All groups share one centre, and each spreads out both ways along 5 directions, with some noise.
Known rows, each followed by its group:
[  9   4  -6  24 -26  -5 -10 -21 -20  13 -27 -16 -53] -> j880
[  7   0   6  16   0  10  -4  -1  -4 -30 -17  10 -16] -> j378
[ -5  -9  -4  16   0   4   2 -12  -3  10 -12 -13  -6] -> j785
[  6 -12   8  25  -2  13 -18 -26 -14  36  11   4   2] -> j785
[-21 -18 -17  -8   2   5  10  -2  -4 -25 -24 -24 -33] -> j785
[ 27  21 -19  10  11 -27   1  -9 -10  -1  14  12   4] -> j785
[  6   5   5  17 -17  -5   7 -15  -2  -1 -14  -7 -40] -> j378
[ 15  -4  15  33  -7   1   0 -36   0  31   3   3 -26] -> j785
[ -9  -7 -11   6  -9  -6   7 -14  -6  13 -10 -24 -28] -> j378
[ 28   7  -5  20   7 -11   9 -25   6   8 -21  16 -31] -> j796
[ 4 17  3 -1 -3 -8 -7 16 -8 -2 29  4 36] -> j796
[ -7  -9  -7   9  -2   2  -5  -5   5  -8 -16 -35  -4] -> j880
[ -6 -14 -19  11  19   4   7  -7   3  -5 -27 -14   1] -> j378
[  0  -8 -12  24  20   7  14  -7  13 -11 -43 -11   4] -> j378
[ -1   7 -14  35  -5   0  21  -8 -10  23 -47  -5 -11] -> j880
[ 19  -3 -21 -11  23  -5 -20  -8 -19  -1  15  33   5] -> j796
[ 24   7 -26 -19   3 -23 -27 -17 -34  19  43  25 -19] -> j378
[  1  -8 -15  -2  -8   0 -20 -13 -30   0   4  -2 -36] -> j880
[ 25  24 -15   5 -11 -21 -23  -2 -28  12  23   6   4] -> j796
[  4  -1  -6  16  -9  -3 -11  -8   6  -4 -18 -38  -8] -> j880
[ -4 -12   7   8  19   7  25  -7  23  -9 -18   9  -3] -> j796
[ 10   9 -24  -1   8 -11  -4   2 -12  -7  -8  -1   2] -> j785
[ -3  -7 -15  -1  15  -2   9  -6  -7   0  -1   9   1] -> j880
[ -1  -3 -16  -6  -8  -6 -17  -6 -26  -2  15 -10 -18] -> j796
[  9  10 -14  19  23 -29  30 -18   2  -7  30  -8  11] -> j785
[ 15  -5  -8  21  12  -3  16 -25  12   4 -37   6 -31] -> j796
[  1  -7  -2   3   3  -4   1 -12  11 -12  -4 -20 -17] -> j880
[ -6  -1  -3  18   3  15  -7  14  -6 -19 -25 -12  23] -> j378

New rows. What belongs after each?
[ -8   0 -15  -7 -12  -5 -18   3 -27  15  16 -16   3] -> j378
[-15  -5  -3  21  -7   5  14  -3   5   1 -34 -33  -8] -> j378
[  8   9 -18   3   0 -14  11  -6  -1 -15 -24  -6 -34] -> j785
[ -1  -4   5   6  -9   6  -7  -4 -12 -20  -3   0 -27] -> j378
[  4   0 -17  -6  -3  -8 -18  -8 -26   0  18  -1 -17] -> j796
[  1  -2 -14   8   7  -4   0  -8  -8   1  -1  -7   0] -> j785
[  5  -1  -8  11   1  -4   4 -12  -4   3  -9  -6 -16] -> j785
[  8   2 -18 -14 -11 -21 -13 -21 -26  27  28  -2 -35] -> j378
[ -3  -1  -6  13  -5   3   0  -3  -7  -3 -15 -14  -9] -> j378
[ 14  -3 -32  11  16  -4 -14 -12 -16  11 -24   2   1] -> j796
[ 10   2 -18   0   1  -6 -17  -9 -24   5   7   8 -11] -> j880
[-27 -19 -29 -24  26 -11  15   0 -15 -42  36 -18  -3] -> j785
[ -8 -23 -22   2  12   6  -2 -18 -10  -5 -23 -12 -28] -> j796
[ -8 -22 -12  29  28   8  35 -20  29 -14 -63 -20 -17] -> j378
[  3   9 -25  10  10 -10   4   8  -2  -4 -24 -16  19] -> j785
[ -7  -9  -5  13  -2   2  10 -13   2  -1 -25 -17 -28] -> j785
[-16 -11 -21 -13  -8  -5 -13  -3 -26  20  18 -23  -5] -> j378
[ 23  11 -25 -15   6 -19 -20  -4 -25  -9  13  22 -20] -> j785
[-15 -21  -6   7   7  14 -12 -11 -14  12  11  -9  11] -> j785
[ -1  -7 -24  17  21   1   6  -3   4   5 -33 -15  24] -> j378
[ 24   6  -8 -15  23  -8 -16  -3 -13  -5  35  48  13] -> j796
[  0   9  11  39  -8  12   9   7   9 -20 -45 -15   5] -> j378
[  0 -19 -20 -24  17   2 -20 -12 -24 -14  24  22 -20] -> j796
[ 11 -10 -36 -10  44   7 -29   7 -22 -20   7  27  44] -> j378
[ 20  16 -19   3   0 -23   8  -7  -3 -12 -18   3 -31] -> j785
[-21  -8   0  22 -17   3  20  -7   7  10 -35 -46 -24] -> j378
[-10 -15  -5  12   0  17 -15  -7 -11  15 -18 -13   4] -> j785
[ -4  -7 -13  -2  26  -2  15  -1   8  -5  -3   4  16] -> j880
[-15  -8 -24   2  12   2   2   8  -8 -10 -16 -23  16] -> j785
[  4   3 -11   8  16   2   2   6   1   2 -10   2  34] -> j796
[  9   8 -26   3  11 -10  -9   6 -13   0  -8  -2  21] -> j785
[ 10 -15 -26   8  24   3  -1 -20  -3   3 -31  10 -14] -> j796
[ 15  16   2  30  -2   5  -3   5  -2 -14 -28   3  12] -> j378
[  5 -10   7   0  10  -8   6 -13  39 -27   2 -35 -10] -> j880
[  8  -2 -28  23  12  -2  -2 -13  -5  15 -44 -15  -1] -> j796
[-18 -17 -14   7   1   9   5  -7  -5  -4 -22 -27 -17] -> j796
[ -2  -8  -8   8   5  -3   4 -13  -6  -1   1  -7 -12] -> j785
[  9   2 -12  20   1 -12  16 -21   6  19 -25 -15 -25] -> j378
[ 27  20 -22   1  -2 -23  -3  -4  -9  -7 -18  12 -29] -> j785
[  3   8  -9   6 -14 -11 -10  -4 -18   3   8 -15 -12] -> j796
